There are 3 ways to turn a row about zero (a turn may also mirror it). The second row of each pair is the first, turned, with some noise. The first 21 pairs use one turn. New pairs use 2 turns, one after the other, and a turn may come again.
Known pairs, each followed by its turns in order:
[ 0.56 -0.08  0.58 -0.54 -1.30  1.58]
[ 0.55  0.12 -0.15  0.64  0.49  2.09]	k_356

[-1.51  0.44 -1.15  5.35  0.42  0.36]
[ 1.83 -2.12  1.85  1.58  0.09  4.52]	k_41

[-0.49  1.87 -1.95  3.07 -1.80 -3.04]
[-2.15 -2.26  2.12  1.59  2.88  2.51]	k_41

[ 0.12 -0.31  1.55 -0.30 -5.35 -1.43]
[ 5.66 -1.22  0.24 -0.14  1.38  0.34]	k_356

[ 1.10 -2.17 -0.89 -0.35  0.01 -0.37]
[-0.80 -1.42 -1.24 -1.54 -1.13 -0.64]	k_41

[ 1.30 -0.08  0.19  2.70 -0.67  0.05]
[ 0.97 -0.06 -2.23 -1.18 -1.51  0.07]	k_356

[ 3.64 -1.55  3.00  1.16 -0.60  0.04]
[ 1.97 -1.95 -3.12 -0.32  1.70 -1.67]	k_41

[-2.25 -0.34 -0.17  1.91  4.89 -2.06]
[ 0.67 -1.43  2.01  3.76 -3.59  0.75]	k_41

[-0.96 -0.32 -0.30  0.23 -0.44 -0.78]
[-0.63 -0.70  1.02 -0.32 -0.28 -0.37]	k_41

[ 0.15 -2.94  0.63 -0.01  2.96  0.33]
[-3.25 -0.12 -1.74 -0.63  1.95  0.58]	k_356

[-0.58 -1.68  4.26 -1.05 -5.04 -0.05]
[ 1.65 -3.82 -2.45  0.11 -0.71  5.12]	k_157

[-1.95  3.02  0.15  1.25 -1.42  3.47]
[ 0.41  0.69  2.21 -2.64 -3.05  1.52]	k_157

[-0.68 -0.59  1.62  0.61 -2.36  0.52]
[ 2.03 -2.22 -0.66  0.49  0.18  1.01]	k_356

[ 1.18  1.03 -0.48 -0.59  1.75  2.43]
[ 1.75  0.25  1.20 -1.59 -0.40 -2.50]	k_157

[ 1.01  0.54 -0.68 -0.50 -1.67  0.41]
[ 1.67  1.35  0.24  0.30 -0.18 -0.02]	k_356

[ 3.25  2.08 -0.68  0.58  1.59 -2.44]
[-0.49  2.68  0.85 -3.39 -1.60 -2.20]	k_356

[-1.37 -3.10 -0.13 -0.56 -0.64 -0.37]
[-1.16 -0.48 -3.01 -0.06 -0.33  0.26]	k_157

[ 2.01 -1.10 -0.47  1.81 -3.30  0.63]
[ 0.26 -2.17 -0.13  2.26 -3.10  0.21]	k_157

[-3.28 -1.70 -0.16 -1.11 -0.74 -0.57]
[-1.84  0.05 -2.38 -1.64  0.41  1.70]	k_157

[ 0.20  0.53  0.34  1.88 -1.10  0.09]
[ 0.48  0.16  0.69  1.04 -1.57  1.32]	k_157

[ 0.20  0.09  0.89 -2.02  0.79 -0.45]
[-0.55  1.24 -0.62  0.63 -0.52 -1.93]	k_41

New pairs, each followed by its turns in order:
[-1.37 -1.99  0.48 -0.68  0.04 -1.93]
[-1.28  1.62  0.21 -1.14 -0.98 -2.01]	k_157 k_157

[-0.10  2.13  0.72 -0.55 -3.65 -1.81]
[ 0.29 -1.41 -3.60  0.15  1.67 -1.91]	k_356 k_41

[ 1.43  0.67 -2.50  0.20  0.07  2.03]
[-0.13  2.84  0.41 -1.05 -0.65  1.91]	k_41 k_41

[ 1.84  2.28  1.06 -0.18 -0.08 -0.04]
[-1.59  0.78 -0.56  0.04 -1.65 -1.80]	k_41 k_356

[-1.43 -1.90 -3.38  2.82 -1.16  1.41]
[-3.58 -1.42  0.96 -0.72 -1.80  2.93]	k_157 k_157

[-1.72  2.51 -0.32 -0.24 -1.03 -0.57]
[ 1.47  0.14 -1.01 -2.14  0.40  1.35]	k_157 k_157

[ 1.08 -3.46 -0.61  5.35  3.60  1.21]
[ 0.39  1.49  0.69  5.57  0.75 -4.56]	k_356 k_356

[ 0.54 -1.12 -0.11  0.85 -1.08 -1.87]
[-1.04 -0.64 -0.96 -0.18  1.73 -0.09]	k_41 k_356

[ 1.07 -3.69  4.87  0.45  0.31  1.36]
[ 1.62  4.24 -0.57 -3.10  2.65 -1.90]	k_41 k_356

[-0.42  0.78  4.15 -0.53 -1.52  0.75]
[-1.38 -1.12 -2.34  3.46 -0.32 -1.21]	k_41 k_41

[ 3.18 -0.55  0.02 -1.38  0.36 -0.82]
[ 0.65 -0.56  2.41 -2.17  1.59 -1.02]	k_356 k_157

[-0.42  0.19 -0.31 -1.44  0.46  1.63]
[-1.82  0.25 -0.53 -0.49 -0.28 -1.60]	k_157 k_41

[-1.75  1.08 -1.56  0.70  0.08  0.98]
[ 1.88  1.77 -0.49 -0.22  1.05  0.37]	k_41 k_41

[-1.00 -0.37  1.30 -5.35 -2.82 -0.99]
[-3.54 -0.56 -0.77 -4.30 -0.44  2.70]	k_356 k_356

[ 1.29  0.19 -1.09  2.65 -0.15  0.54]
[ 2.55 -1.15 -0.39 -0.57 -1.30 -0.62]	k_157 k_356

[ 0.40  3.63  0.84  1.79  0.46 -0.98]
[-0.65 -0.15  0.42 -2.41  2.49 -2.47]	k_356 k_41

[ 1.34 -1.01 -1.76 -2.34 -1.06  2.51]
[-2.97  3.22  1.16 -0.51 -0.23  0.12]	k_41 k_41

[ 0.11 -0.49  1.06 -4.43 -1.29  1.17]
[ 0.42  0.41  4.16 -0.84  0.07 -2.56]	k_41 k_356

[-3.30 -1.64 -2.51  1.05 -1.04 -3.50]
[ 0.04 -4.42 -0.60  0.10  2.84  2.33]	k_41 k_356

[-0.34  0.48  4.93  2.80  2.75 -0.92]
[-0.88  0.79  1.55 -4.72 -2.22 -2.35]	k_356 k_41

[ 0.21 -0.95  0.74 -1.27 -0.73 -0.29]
[-0.48 -0.44 -0.46 -0.90 -1.38  0.33]	k_157 k_41

[-0.06  1.72 -0.11  4.48  0.67  0.53]
[1.62 0.99 0.32 1.03 4.35 0.34]	k_157 k_41

[ 0.78  1.93  0.39  0.77  1.39 -3.14]
[ 1.44 -0.57  2.61 -0.89  2.72 -0.73]	k_356 k_356

[-2.88 -0.01 -0.87  0.37 -2.47  1.24]
[ 3.03 -0.69  0.33 -2.06  1.99  0.63]	k_41 k_157

[ 0.64  0.47  0.42 -0.48  1.02  0.65]
[-0.24  0.15  0.51 -1.27  0.45 -0.43]	k_157 k_356

[ 0.12  0.54  0.06  0.39 -5.35  0.65]
[-4.73  0.67  2.80 -0.62  1.50  0.85]	k_41 k_356

[-0.26 -3.84 -0.22 -2.37 -0.96 -0.01]
[-3.12  0.12 -1.89  0.11 -0.66 -2.95]	k_157 k_157

[-0.31 -0.79  1.85 -0.05 -1.29 -0.20]
[ 1.14 -0.19 -0.95  0.26  0.02 -2.26]	k_356 k_157

[ 3.49  0.78 -1.88  0.96  1.03 -3.66]
[ 1.30  1.26  4.94 -1.26  0.74 -1.85]	k_356 k_356

